Each cloud of rows lies close to a flat space through zero, with a little noise off it, and is much wider in some directions of that space than in others. After each cloud: how many dimensions does that space have?

0: -10  18 -16  -6 -10   3   4   0   4 -12  -2   1  -5   9  -4 -11
1:  10 -43   1   9  24  -2  -3   5   4   8 -13  18   9   1  -8  -7
2:   8  -9  11   3   7  -4  -6   0   0   3   2  -2  -3  -4   0   9
3:  -1 -12 -10  -1   5   0   0  -2   3  -2  -8  10   2   9  -7 -16
4: -23  43 -32 -17 -22   7  12  -5   0 -15  -3  -2  -7  19  -1 -20
5:   1 -12  -5   0   4  -2   0   1   1  -1  -6  11   3   5  -7 -12
6:  21 -48  28  18  24  -6  -8   6  -2  19   3   6   8 -13   2  16
7:  -3  -8 -16  -2  -1   0   1   1   3  -7 -10  11  -1   8  -7 -13
8:   7  -8  21   3   6  -5  -5   2  -6   7   8  -8  -1 -11   7  16
9:  -8  24  -8  -8 -10   0   2  -3  -3  -6   3  -5  -4   0   1   0
10:  -1  15  12   0  -3  -3   0   1  -7   4  10 -12   0  -9  10  13
11:   8 -38  -2   7  17  -2  -1   1   2   1 -15  15   6   3  -8 -11
12: -20  48 -22 -16 -24   3   9  -6   3  -9   0  -6  -9  12   0 -15
13:   8  -1  22   7   5  -2  -6   4  -4   8  10  -6   0 -13   4  18
14:   5   9  25   0  -4  -4  -5   2 -11   3  21 -16  -2 -18  10  24
15: -24  65 -16 -19 -31   7   8  -7  -6 -16  11 -17 -13   5   7  -4
16:  -4  -6 -12   0   1   3   2   0   3  -6 -11   6   2   7  -5 -11
17: -29  43 -50 -23 -25   4  14  -5   6 -22 -20   4  -3  24 -11 -34
18:  10 -36   4  10  17  -3  -2   5   8   7  -8  16   7   1  -7  -4
 -> 2

0:  26  12 -20 -11 -26 -21  -2 -27  12  -6 -31  -3  13  36  20   9
1:  48   0 -29  -7 -32 -27  -6 -37   9   7 -40 -10  21  20   9  23
2:  -4 -20  17  12  11   7  -1  18 -18  12  10   2   3 -50 -29   0
3:  22   8 -11  -6  10 -11   7   2  11  -1   1  -1  -3  -2  -9 -14
4:  11  -5 -11   6 -34 -15  -8 -31  -1   3 -28  -3  24  32  25  35
5:   0   1   5  -1  12   1   6  11   3   3  11   2  -6 -17 -10 -12
6:  40  -9  -7  -1  -6 -22  -3  -4   1  16 -17  -3  10 -28 -19   6
7:  23   7  -1 -13  20  -6   9  10   9   2   9   2 -12 -28 -25 -27
8: -58   6  18  10  11  29   1  10  -8 -11  21   2 -11  29  23   0
9:  -7   8   3  -4  11   7   5   6   7  -6  14   1 -11   1  -4 -18
10:  14   0  10  -4  37   4  12  32  -2   7  27   6 -24 -53 -38 -35
11:  52  13 -34 -13 -34 -34   3 -43  22  -4 -43  -4  20  51  22  16
12:  23  -1 -18  -1 -32 -20  -8 -29   1   7 -31  -7  25  31  19  31
13: -13   3   0   6 -10   3  -5  -9  -3  -6  -8   0   8  19  16   8
14:  -6 -16   8   6  -9   3  -6   2 -15  11  -3  -1  10 -16  -6  19
15:  -5  -5  12   1  17   5   0  16  -5   4  16   3  -9 -29 -20 -13
16:  26  -9   4  -2  10  -9   1  12  -2  14   2   1  -1 -53 -36 -11
17: -29  12  18  -7  41  22   8  32   5  -4  35   8 -26 -22 -17 -40
18:   0   3  -1  -2   6   1   4   3   7  -6   5   0  -8   6   1  -2
 -> 3

0:  56  22  -8 -11  42  18  19   4   3  16  18   0  10   5  17 -12
1: -59 -23 -25 -10 -36  -8  -8 -13   0  11   8  -3 -31 -22 -23  -7
2: -45 -15 -73 -28 -21   8  16 -22   6  46  34 -12 -53 -47 -21 -20
3: -47 -17 -22 -10 -26  -1   0  -9   1  13   8  -3 -27 -25 -16  -6
4: -43 -18  -5   4 -31 -12 -10  -8   3  -4   5   1 -19 -10 -18  -1
5:   2   5 -72 -41  16  20  30 -17  -6  50  45 -12 -41 -38  -5 -32
6:   3  -6  40  24 -10 -11 -17  10   0 -26 -22   8  23  19   4  15
7:  39  15  61  31  19  -6 -22  19  -4 -43 -28  12  48  42  18  21
8:  20   7  16   8  11  -5  -1   7   3 -11  -9   3  18  12  10   4
9:  47  17  13   0  28  10   7  14  -2   0   0  -2  17  16  17   1
10:  -2  -4 -17  -7  -1   3   8 -10   4  19   8  -5 -18 -13  -4 -11
11: -25  -7 -23 -10 -10  -6   0  -7   0  14  18  -5 -15 -18 -13  -4
12:  25   5  31  12  12  -2  -5   8   1 -20 -16   5  27  21   7  11
13:  13   6  20  11   3  -1  -5   9   0  -5  -5   5  12  12   4  -2
14: -43 -12 -37 -14 -18   2   6 -18   3  19  21 -10 -28 -24 -17  -5
15:  37  11  10  -1  24   8   1  10   3  -5  -3   1  15  12  13  -1
16:   5   5 -49 -27  16  17  26  -8  -2  44  30 -11 -26 -32   2 -20
17: -17  -4   4   5 -11  -6  -2   0   1  -8  -6   2  -2   2  -3   2
18:  22   4 -13  -3  19   9   7  -2   2  17   9  -2  -1  -5   8 -10
 -> 2

0:  24  -3 -24  17  13  16 -65 -18  25  23  29   6  38 -15 -26 -19
1:   6  20   0  11  40   8  -4  -4  -8  17 -53  34  28 -30  21   4
2:  46  18 -43 -77  21  29  33  15  30 -12   9  56   3 -21   3  -3
3:  23   5 -36   2  -2   7  -9  18  23  28  32  11  12 -17 -43 -21
4:  18 -37  14  -7 -23 -19  -8  28  -2 -10  18 -62  -4  43  10  35
5:  -9   3  17  -5   2   5  10  -7 -11 -18 -17   5  -3  -1  24   7
6:  15 -33  19   3  -5 -10   0  48 -28 -13  -9 -50  23   0  36  25
7: -23 -14   6  13 -12 -13  30 -13 -10  11 -15 -29 -28  31   2  16
8:  16  25 -11 -39  22  16  10 -12  19  -5 -16  52   1  -9   9   2
9:  26  10 -18 -15 -11  -6 -23 -16  47  16  28   9 -19  48 -42  14
10: -24  16 -10   3   5   1  19 -44   9  10 -25  20 -26  19  -3   2
11:  12   7   0 -30  12  28 -32 -36   7 -30  10  19  15 -13  27 -11
12: -17  10 -16  -3   7  15  11 -22   1   0   6  20  -6 -20  -4 -23
13:  10 -12  -6   0  -9  -4 -15   1  10   5  22 -17  -1  14 -17   3
14: -10   0  -1  38  -4   3 -48 -32  10  19  21 -10  16  -2 -23 -21
15:   5 -41 -24  28 -26  -3 -12  33  -7  16  56 -63  11  -5 -33 -15
16:  60  12 -49 -43  15  40 -43  12  45   2  58  37  44 -42 -29 -35
17:  -3 -25  26  19 -29 -17 -14  27 -12 -10  29 -45  -2  16  -7   4
18:   0  50 -20  21  -6   5 -47 -32  56  35  43  69  -5  -8 -86 -47
 -> 7

0:  17 -31 -80 -27 -50  34  28  -6  19  33 -19  27 -65  -6  48 -51
1:  14  12  26   4   1 -11 -30 -11 -13   4   4 -22  28 -15 -24  21
2:  41 -15 -83  16 -37  27  17   7  42  -1 -11   8 -77  -2  43 -40
3:  38 -21 -48 -14 -48  15  -2 -22   7  31 -13 -10 -41 -16   5 -28
4:   4  19  39  -2   5 -11 -46  -9 -24  11   5 -19  55 -25 -19  42
5: -36  11  43 -22  25  -4   5   9 -21   4   2  18  48   1   5  21
6: -27 -11   6 -26   1   3  16  -3 -13  14  -4  18   8   6   4  -9
7:  51 -12 -50  17 -40   8 -13 -18  20   9  -5 -25 -53 -10  -7 -22
8:  34 -16 -29   7 -15   3  32  -7  22  -9  -3  -8 -56  15  -2 -37
9:  -8   2  27  -4   2 -12 -23 -14 -21   8   3 -16  28  -7 -34  18
10:  15  14  21  21  17 -12  -4   5   6 -21   8 -15   7   5 -11  11
11: -17   6  56 -28  16 -12  -3 -12 -34  16   1  -3  49  -4 -22  20
12:  39  -5 -37  -9 -37  16 -12 -11   8  23 -10  -7 -24 -23  17 -10
13:  34  -5 -30   0 -20  11  11  -2  17   5  -7  -1 -33  -4  17 -19
14: -19 -15 -34 -40 -21  25  19   5  -3  32 -15  39  -9  -9  49 -18
15: -24   6  39 -22  19  -5   9   1 -19   6  -1  10  36   3  -1  12
16: -57  -7   9 -46  10  14  29  12 -19  23 -10  49  27   3  40  -4
17:  60  20   1  17 -13   1 -32  -6   8   1  -1 -30   4 -27   0  19
18:  -1  14  59  15  26 -29 -22 -11 -20 -14  12 -32  38   4 -55  27
 -> 5

0: -24 -15  -3  22 -14 -47 -41   8  23 -14 -12 -13  15   5 -19   6
1: -38   6  -7  14  -8 -26  10  32 -16  17  25 -31 -16   1   8 -16
2:   2 -29   9  14  -9 -28 -56  -2  45 -16 -46  22  50   1 -27  11
3:  -1 -18   8   9  -4 -17 -29   6  23   0 -24  10  30  -1 -14   3
4:  -5 -23   7  11  -4 -35 -32  13  26 -16 -20   8  33  -9 -17  10
5:  24  10  13 -18  21  48  60  18 -31  38  24  16 -10 -11  31 -10
6:  10 -17   7   3  -3 -22 -41  -9  35 -29 -30  20  37  -3 -24  19
7:  10  -6   6  -4   1   9  -9  -2   7   5 -12  12  11  -1  -3   3
8:  30   0   5 -12   8  31  -4 -24  11  -3 -24  24  11   5  -5   8
9: -19  20 -11   1  -3  11  27   9 -26  26  25 -25 -33   6  15 -15
10:  18   2  16  -7  19   3  40  19 -15 -17  32  16   3 -26  13  14
11:   8  -4  12  -1   9  -4  13  15  -2  -5  10  13   8 -13   0   9
12:  25  -9  14  -9  14 -15  16  -2   5 -52  16  23  13 -24  -5  31
13:  -9 -32   6  19 -12 -51 -67   0  47 -32 -41  11  44   0 -35  16
14:   7  17   5 -14  15  25  56  16 -36   8  44  -2 -22 -12  20  -3
15: -38   9 -18  16 -17 -11 -25   0  -2  41  -8 -34 -17  22   1 -28
16: -19 -21  -8  16 -25 -28 -82 -21  47  13 -67  -5  31  28 -28  -7
17:  30 -26  23  -4  13  -8 -13   3  27 -27 -20  42  47 -17 -16  24
18:  16  -4   6  -4   4   7  -4  -5   8  -2 -13  15  14  -3  -3   5
 -> 4

0:  38 -21  -1  -7  16 -12  25  10  21  13 -38   5  -4   9 -22  18
1:  -6   1 -27 -20   3  -7  18  40  -5  24 -13  23  -1  -9   1  11
2:  -3  29   7 -40 -26   1   2  35   4   3  16  14  -4 -18 -17  -1
3:  11  -2 -22  83  -6  19 -42 -36   3  -9  24 -16 -12  22  11 -12
4: -34  15 -30 -61  10  23  21  54 -37  17  23 -30  26  11  26  15
5: -22 -11 -22  35  17 -23 -10 -65 -25  12   2 -43 -32  27  54  10
6: -12  -9 -58   1   2   2  -6  25 -39  31 -47 -19  -1   7  11 -25
7: -37  32  -7 -30   4  -7  -5  21 -24  23   2  19 -12   0   6  21
8:   7   0 -43 -44 -10  11 -30   4 -11  14   4 -39 -26 -13  24 -30
9:  18 -14  -4  10 -30  41  22  49   0 -29  -2 -22  22   0   3 -12
10:  -1 -17  13  26  -1 -13   5  16 -13 -23 -45  -1  -9  10  -4 -15
11: -27  14  -4 -20 -22 -11 -24  -3 -29  31  26  -1 -34   6  32 -12
12:  37 -12 -13  31 -23  34 -24 -14  18  -3  11 -11 -19  11  52 -21
13: -25   2 -34  30   7   0  -2   8  -5 -13  26   4   5 -20  -4   7
14:  24 -49  49  33  31  -1  28 -32   4 -38 -65 -24   3  21 -66  45
15: -35 -21  18 -56  39 -22   5 -22 -36  25 -33  -4  -8   0 -15  26
16: -21  15  -7  -9 -10   6 -20   2  -8  12  40  12   2  -7  32 -19
17:  21  20  24  36  -4  -4   8 -14  32 -17  -4  20   3   4 -34  25
18: -19  36 -62  14  10   4  -7  35   1  19  49  18  15  -1  35  -1
 -> 13

0:   6  10   7  -8  28  -8   8  18 -25  -1  13  12  -4   9   4  43
1: -33  -3  81 -52  50  41  -7  13  26  16 -49   7 -17 -56 -36  48
2:  13 -12 -43  -1  -7 -17  -9  -1   6 -11  -6  28  -4  12  -3  -7
3: -18  16  43 -22 -29  13  13 -15  42 -23  29 -11 -26   3   4 -23
4: -16 -16   5   3 -11  31  14  29 -12  -9  19 -32 -23 -13  42 -20
5: -20   6  40  -1  24  23 -31  46   8   3 -53  -4 -33 -51 -24   5
6: -12  23  47  -8  23   6 -17  19 -31  39   2 -32 -28 -15  15  37
7:  15  31 -17  28  -1  12 -27  22 -31   5  21 -20  -4  13  -2 -29
8: -15  -3  36 -22  34  10  12  17 -11   5 -17   7  -8 -20  -5  42
9:  34  15  -7   5  15 -36 -25  22 -13   5  50  15  -2  44  19  54
10:  18  15 -34   6  23  -4 -20  40 -29  -5 -17  -8 -27 -30  29   6
11: -11 -39  -1   9  11  45  -7  37  15 -16 -39  -7   9 -50  -7 -18
12:   2 -23  -8 -16  13 -22  32   3  -2  37  19  47  -2  79  23  47
13:  18 -56 -45  42 -21 -13  -8  11  26  43 -31  -6  16  14  48 -24
14:  -1 -16  22   0  -5 -16  20 -25  -4  31  31  -5  26  38  16  37
15:  10  15  13  28 -10  -3  22 -13  14 -13   7 -20  37   3   4 -18
16:  -2 -15   1  26  -3  15 -33  10   2  37 -42 -41  -1 -44  13 -22
17: -31  -5  26 -26 -12  20  13 -29  18   3 -10   4  -9  -6 -29 -18
18:  -3  13   7 -33  20  10   9 -37  15  42 -14  23   4  29 -14   1
 -> 11

0: -20  21  34 -10 -18  33 -25  -3  -3 -25  -1   4  -5 -18  17 -11
1:   3  45 -13 -19   5   2   1  30  30  57   7  55  -1 -16  16  32
2:  11   5  13   6   0 -29  14  22 -10 -30  -5   0   1 -11  -7 -42
3: -18  14  -9 -48 -14  18  14  46  -6   8 -28   2  27 -11  29  -1
4:   0  29   6  -8 -12  -6  -2 -16  24   8 -10  -4  -7 -27 -20 -17
5: -11  40   5   3 -26 -26   1   8  40  19 -47   6 -21   6   1   6
6:  14 -39   5  55  22 -27   0 -24  12  -6  29 -11 -25  36  19 -11
7: -30  -8 -57  17  25  15   6 -40 -16   9 -36 -59  30  13 -55  37
8: -17 -12  21   1   7  34 -38  -6 -17 -18  28 -14  19 -34  30 -24
9:  -3 -13 -10 -33 -21  30 -10 -20   3  52 -11   2   2 -17   0  28
10: -24  -8 -49 -26   9  35 -33 -16  -3  44 -36   4  11  22 -47  21
11:   7  -5 -11 -28  -3 -12 -46  17  -9   9   3  -3  40  -7   4 -12
12:  11 -13  35  27   7 -16 -28  16 -15 -12  15  15 -19 -41  19 -73
13:  18   4  26  -6 -36 -23 -24  -5   6  43 -10   5 -12 -50  16   3
14:  26  -6 -14  10  19 -32 -30   7 -11  10  53   6  42  -7   6  29
15:  -5  34 -31  -7  23  -9 -40   9  22  20   7  19  24  -7 -35  -5
16:  -7 -20 -20  45  28 -36  53 -11  52  15 -14 -28 -24  44  24 -18
17:  38  39  27 -24  -3 -43 -20  55   6 -53  47  48  21 -10  -6 -38
18:  -4  27   4   1 -14  -4  35 -26  49  -3 -24   1 -37  17 -27  -6
 -> 11
